There are 4 ways to turn a row about zero (a turn may also mirror it). The second row of each pair is the first, turned, with some noise. The first 36 pairs use one turn. New pairs use 2 turns, one after the other, and a turn may come again.
Some pairs, each with its turns in order after it:
[-3.14 -0.48 -1.43  1.07  0.20 -0.05 -1.41 -0.10]
[ 0.29  2.26  0.89 -2.34  0.16  0.16  0.85 -1.23]
z238

[-0.33 -4.15  0.59 -0.64  0.72 -0.66  0.42  0.43]
[-0.01  1.41  2.57 -1.99  0.58 -1.78 -0.45 -1.43]
z641

[ 0.12  0.04  0.00  1.20 -2.79  0.53  0.95 -0.69]
[-2.76 -0.20  0.08  0.60 -0.81  1.35 -0.18 -0.26]
z641

[ 0.16 -1.81 -0.02 -0.21 -0.40  1.50  0.92 -0.54]
[ 0.64  1.36 -0.56  1.62  0.35  1.06 -0.15 -0.03]
z238

[ 0.99 -1.07 -0.92  3.48 -0.28  0.11  0.41  2.48]
[-2.83 -0.05  2.38 -0.64 -0.66  0.17 -2.87  0.01]
z325

[ 0.95  0.21 -0.03 -0.24  0.90  1.03  0.28 -0.30]
[-0.50 -0.43 -0.05  0.44  0.44  1.04  0.89  0.40]
z325

[-1.08 -0.45 -0.34  1.88 -0.06  1.04  3.53 -0.52]
[-0.74  0.22  1.03 -0.08 -1.57  1.52 -3.51 -0.49]
z641

[ 0.36  0.79 -1.40  0.80 -0.35  0.26  1.61  0.11]
[ 0.51  0.18 -0.14  0.79  0.01 -0.94  2.09  0.97]
z238

[-0.43 -2.10 -0.40  1.35 -0.68 -0.85 -0.36 -1.25]
[-1.08  1.66  1.25  0.22 -0.95  1.53  0.34  0.12]
z238

[ 1.69 -2.25 -0.02 -2.38 -0.41  2.29 -0.14  0.69]
[ 0.84 -0.76 -0.49  1.17 -2.09  0.20  0.85 -3.24]
z677

[-1.28 -0.08 -3.63 -4.15  0.05 -2.58 -1.98 -1.92]
[-3.97 -2.93  0.76  3.32 -0.41 -0.60 -2.99 -0.02]
z677

[ 0.07  1.05 -0.04 -0.16  0.15  0.99  0.87 -0.05]
[ 0.21 -0.27 -0.37  1.35 -0.61  0.25 -0.95 -0.05]
z641

[ 1.31 -0.02  0.52  0.84  1.58 -1.35 -0.54  0.27]
[ 0.53  0.28  0.21  1.16  0.04 -0.09  1.49  1.70]
z677

[-0.96 -0.50 -0.50 -0.61  0.20  0.83  0.88 -0.85]
[ 1.21  0.98 -0.41  0.18  0.38  1.04  0.57  0.21]
z238

[ 2.56 -0.15  2.07  4.15  2.02 -0.30 -0.53  0.09]
[ 2.81  1.36  1.18 -0.40 -0.36 -0.10  3.30  3.06]
z677

[ 0.66 -0.54  2.97  0.43 -0.28 -0.16  0.33 -0.53]
[-0.28  1.68  0.89  0.22 -2.34 -0.49  0.98  0.31]
z641

[ 1.15 -0.08 -0.05 -1.57  3.50  1.90  0.35 -0.65]
[-0.96 -0.57  0.30  0.40  0.17  2.53  3.47  0.73]
z325

[-0.54  0.47  0.20  1.90  0.21 -1.28  0.87 -1.16]
[-0.53  0.14  1.06  1.06  0.70 -2.06 -0.17 -0.69]
z325

[-4.15 -1.12 -1.24  1.30 -2.66 -4.04 -0.03  1.05]
[-0.89 -3.13 -3.51 -1.76  1.87 -0.44 -2.97  2.75]
z677

[-0.19  1.57 -0.39  0.00 -2.94  4.15  0.00 -0.55]
[ 0.57  2.55 -3.93  0.15  0.34 -1.54 -0.16  1.55]
z238

[ 2.14  1.89 -0.56  0.30 -0.73 -0.22  3.13 -0.10]
[ 0.14 -2.39  1.26  1.97 -1.97  1.61 -0.69  0.14]
z641

[ 2.18 -0.14  1.65  0.86 -0.15  0.28  2.29  0.02]
[-2.19  0.36 -0.62  2.51 -0.14 -0.03 -0.54  1.03]
z325

[-0.12 -1.07 -0.44 -1.89  0.01  0.58 -0.07  0.49]
[ 0.71  0.53  0.27  0.34  1.71  0.60 -1.06  0.39]
z238

[-0.04 -1.21 -1.71  1.85  1.32 -0.77 -0.18  0.06]
[-1.55  0.31  2.31 -1.37  0.85 -0.68  0.27 -0.15]
z325

[ 0.46 -0.89 -0.28 -0.15  2.18 -0.03  1.12  2.06]
[-1.83  1.19  1.01 -0.05 -1.52  1.39  0.87 -0.38]
z325

[ 0.95  1.64  1.40  1.36  0.20 -0.06 -0.98 -1.39]
[ 0.06  0.24 -0.94  0.44 -1.55  0.16  0.86  2.38]
z641

[-0.40  0.55 -1.21  1.17  0.48 -0.41 -0.07 -0.48]
[ 0.61  0.42  0.73 -0.59 -0.84 -0.56  1.14  0.09]
z238

[-0.95  0.96 -0.37 -0.83 -2.96 -2.46 -1.61 -1.06]
[-2.40  0.23  0.11 -2.97  0.02  0.60  0.10  2.52]
z238

[ 0.31  0.47  1.59 -1.08 -0.68 -0.03  1.18  0.47]
[ 0.14  0.33  0.35  1.04 -1.38  0.28  0.59 -1.51]
z641

[-0.03 -0.81 -0.43 -1.07  0.55 -0.20 -0.55  2.95]
[-0.58  0.91  0.00 -1.77 -2.20  1.61 -0.03 -0.39]
z325

[ 1.24  1.09  2.04  1.14 -0.88  0.79  0.37 -0.14]
[ 2.27  1.41  0.72 -0.69  1.05  0.56  0.28 -0.23]
z677

[ 3.13  0.75  0.27  0.05 -3.00 -0.23  4.15  0.72]
[-1.61 -2.22  3.25  2.73 -2.51  2.14  0.08 -0.99]
z641

[ 0.45  0.99  0.50  0.32  1.24 -0.26  1.88 -4.15]
[-0.68  1.28  2.95 -0.27 -0.37  3.14 -0.55  1.16]
z677

[-4.06  0.87 -0.11 -4.15  0.13 -0.09 -0.30  1.37]
[-3.46  1.38 -2.85  0.91 -0.08 -1.56 -2.96 -1.72]
z677

[-0.34  0.83  0.32 -0.78 -0.30 -1.11  0.29 -0.73]
[ 0.81  0.47 -0.96  0.54  0.36 -0.82  0.35 -0.68]
z325

[ 0.40  0.11 -3.84 -0.14  0.34 -0.53 -0.79 -4.15]
[-2.23 -2.99  4.16  0.31 -0.50  0.59 -1.07  0.75]
z677

New pairs, each followed by its turns in order:
[ 0.17 -0.18 -0.11 -1.40  0.28  0.88  0.41  1.27]
[-0.98 -0.94  0.15  0.69  0.98 -1.09  0.77  0.16]
z641 z325

[-1.15  1.11  0.05 -1.67  1.71  0.63 -1.37  1.14]
[ 0.93 -2.49  0.95  0.23  0.40 -0.10 -0.40  2.00]
z641 z641

[-4.15 -1.21 -0.22 -1.16  1.03 -2.42 -0.85 -0.89]
[ 2.02 -0.04  1.14 -3.68 -1.48  0.09 -2.02 -1.27]
z677 z325

[ 0.13 -1.40 -3.22 -2.94 -1.25  2.46 -0.73 -1.30]
[ 0.45 -2.58  0.32 -0.10 -0.10 -4.71 -1.32 -0.86]
z238 z238

[ 1.22 -1.33 -1.97  0.06 -0.67  0.21  0.31  1.28]
[ 1.78 -1.16 -0.45 -0.52 -1.13  1.40  0.93 -0.84]
z325 z325

[ 2.06  1.14  0.55  0.04  0.22  4.15 -3.48  0.86]
[-1.29  0.50 -0.48 -2.11  2.69 -0.97  3.55  3.00]
z641 z677

[ 0.58  1.01  0.48  1.10 -4.10  1.17  3.78  0.26]
[-1.70 -4.73  1.36 -2.40  0.10 -1.04 -0.87 -1.40]
z325 z325

[-1.09 -1.31  0.50 -0.91  1.15  0.49 -0.34  1.23]
[ 1.33 -0.16 -0.18 -0.07 -1.96  0.42 -1.29 -0.01]
z238 z238

[-1.29  0.64  0.65  1.84  0.11  0.57  0.58  0.92]
[-0.52 -1.86 -0.36 -0.63 -1.31 -0.08 -1.06 -0.03]
z238 z641

[ 1.85  0.40  0.47  0.54  0.01 -0.89  0.82  3.12]
[ 0.40  0.85  0.72 -3.48 -0.71  0.11 -0.71  0.38]
z238 z641

[ 0.38  0.93  4.15  0.37  1.51 -1.31 -3.89 -0.32]
[-2.12  1.83  2.66  0.82  2.25  2.97  1.92  2.21]
z325 z238

[-0.04  2.44  0.44 -0.68 -0.61 -0.17 -1.48 -0.70]
[ 1.56  0.97 -0.62 -0.67 -0.52  0.10  1.26  1.88]
z677 z641

[-2.69  0.06  1.02 -0.87  2.15 -0.37 -0.28  1.95]
[-1.18 -0.97 -1.79  0.34  2.90  1.35  1.11 -0.70]
z641 z325

[-0.79 -1.98  0.14 -0.42 -2.55  0.88  1.95 -1.85]
[ 0.89  2.13 -1.21  0.26  0.19  0.51 -3.06  1.59]
z677 z238

[ 0.48 -1.03  0.87  1.90  0.17  1.45 -1.34  0.83]
[-1.08 -1.57  0.28  1.04  0.83  0.00  0.30  2.03]
z677 z238

[ 0.46 -4.15  0.50  3.62  1.26  0.17  0.30 -4.15]
[-3.05  0.51 -3.30  2.84  3.97 -0.86 -2.38  0.61]
z677 z238

[-0.33 -0.97  1.17  3.21  0.02 -0.72 -0.06  0.92]
[ 1.04  0.14 -0.79 -0.79 -1.86 -2.91 -0.60 -0.05]
z325 z325

[ 1.02  2.06  0.70 -0.14  1.66 -0.80  0.91 -1.58]
[ 0.18 -1.87  0.93  2.04 -1.86  0.53 -0.21 -1.14]
z677 z325

[ 0.57 -1.00 -2.04 -3.05 -1.52  0.52  2.15  1.31]
[ 0.95  0.19  1.30 -0.60 -3.05  1.42 -1.04  2.79]
z641 z677

[ 1.94  1.04  1.06 -0.37  0.24  1.79  0.80  3.75]
[ 2.27 -1.69  0.46  0.84 -1.80  0.67  2.71  2.00]
z677 z238

[-0.31  0.47  0.23 -0.65  0.35 -0.48 -0.25  1.20]
[ 0.56 -0.06  0.48 -0.86 -0.09 -1.19  0.01 -0.10]
z238 z641

[ 0.02 -0.89 -0.36  0.78 -0.39  0.33 -0.87 -1.03]
[-0.24  0.06 -1.16  0.86 -0.21  0.80  0.54 -0.12]
z238 z641

[-1.23  0.87 -1.12  0.29  1.39 -0.79 -0.35  0.27]
[-0.15 -1.63 -0.43  0.73  0.18  1.35 -0.60  0.83]
z238 z238

[ 1.41  0.13 -0.15 -0.47 -0.50 -3.26 -0.22  1.49]
[-0.67 -1.11 -0.23 -1.43 -0.90 -0.51  3.25  1.03]
z677 z677

[-0.24  0.64 -0.21  0.40  1.64 -2.75 -1.96  0.90]
[-0.55  0.16 -0.35  1.65 -0.04  1.40  2.33 -2.49]
z641 z677

[ 0.14 -2.80  1.66 -0.70  0.92  1.30 -0.16 -2.04]
[-2.11  1.57 -2.38  0.57  0.27 -0.99 -0.58  2.04]
z677 z238

[-0.40 -0.46 -0.17 -0.31  2.05 -1.42  0.00 -1.22]
[-0.09  1.63  0.16  1.83  0.05 -0.31  0.41 -0.75]
z325 z325

[ 1.82 -0.43  3.42 -0.24 -0.02 -3.28 -1.69 -1.70]
[-1.72  3.94 -1.01 -1.12  1.67  1.47 -2.24 -1.24]
z238 z238

[-1.49 -0.09 -1.08 -2.65  1.03  0.50 -4.15  1.78]
[-2.79  1.61  1.08  0.35  2.32  0.56  3.31 -2.16]
z641 z325

[ 1.85  0.20 -0.98 -0.60  1.89  0.99 -2.94  1.39]
[-2.44 -1.22  0.71  0.34 -1.31  1.35  2.90 -0.01]
z677 z238

[ 1.51 -1.89 -2.63  0.07  3.26 -0.49  0.56 -1.06]
[4.47 1.73 0.14 0.31 0.75 0.84 1.10 0.43]
z238 z677

[ 0.06  3.31 -1.68 -3.47 -1.21  3.02  0.75 -0.05]
[-0.15  3.85  2.77  0.54 -3.08  0.11  1.94 -0.32]
z641 z238

[-0.94 -2.09 -0.55 -0.18 -0.05 -0.50 -1.38 -2.39]
[-2.11 -0.33 -1.48  1.96  0.18 -0.08 -1.50  0.37]
z641 z677

[-0.06 -0.97  2.48 -0.62  3.99 -0.05  0.17 -1.06]
[ 1.22 -0.64  0.10  1.57 -0.17  1.06 -3.84 -2.03]
z677 z325

[ 1.14  2.95 -3.86 -0.01  0.26  1.25 -0.95 -4.15]
[-1.78 -1.63 -1.88 -1.08 -1.02  3.46 -2.10 -4.01]
z677 z238

[-2.89 -0.72 -0.78  0.23  0.94 -0.14 -4.15 -1.86]
[-0.31 -1.16 -2.79  2.65 -1.02 -2.03  2.92 -1.37]
z238 z641

[-2.37  0.03  0.59  3.37  0.38 -2.51  0.80  0.20]
[ 0.85  0.02 -2.77  0.19  0.63  3.46  1.85  0.71]
z238 z238

[ 0.35  1.35 -0.24 -2.80 -4.01  1.38  0.16  0.67]
[-0.92  1.48  1.98 -2.92 -1.08  2.28  1.10 -2.64]
z238 z325

[-0.22 -0.37  1.32  1.22 -1.97  0.55  0.56  0.61]
[ 0.29  0.61 -2.48 -0.97 -0.22 -0.04  0.75 -0.50]
z641 z238

[-3.26  1.28 -0.93  0.68  0.77  1.88 -0.61  0.12]
[-1.66  0.43 -1.41  1.96  1.00 -0.58 -2.82  0.60]
z677 z677

[ 4.15 -0.22 -0.44 -4.15  3.37  0.35  0.49 -2.82]
[-3.29  3.77 -0.57  0.67 -3.61  2.64 -2.28  2.03]
z677 z641

[-0.32 -0.63 -0.10  0.51  0.40  0.52  0.02 -4.04]
[-2.05 -0.20 -0.06  3.54  0.59  1.11  0.43 -0.17]
z238 z641

[ 0.01  4.15  0.90  0.48 -0.09  0.05  0.11  0.33]
[-0.94 -0.12  1.54 -0.46  1.46  2.03 -2.83  0.80]
z641 z325

[-0.17  2.01 -2.26 -1.54  0.13 -1.02 -0.40 -1.07]
[ 1.23 -1.92 -0.18  0.69 -0.85 -2.01 -1.60  1.00]
z325 z641

[ 0.36 -2.73  1.04 -0.97 -1.82 -1.04  1.94  0.82]
[-0.97  1.65  0.05 -2.84 -1.62 -1.41  1.10  0.72]
z238 z677

[ 0.61  0.27 -1.32 -1.34  0.55  1.19 -0.74  0.24]
[-0.33 -0.49  0.12  0.08 -0.50  0.04  1.53  1.81]
z641 z677

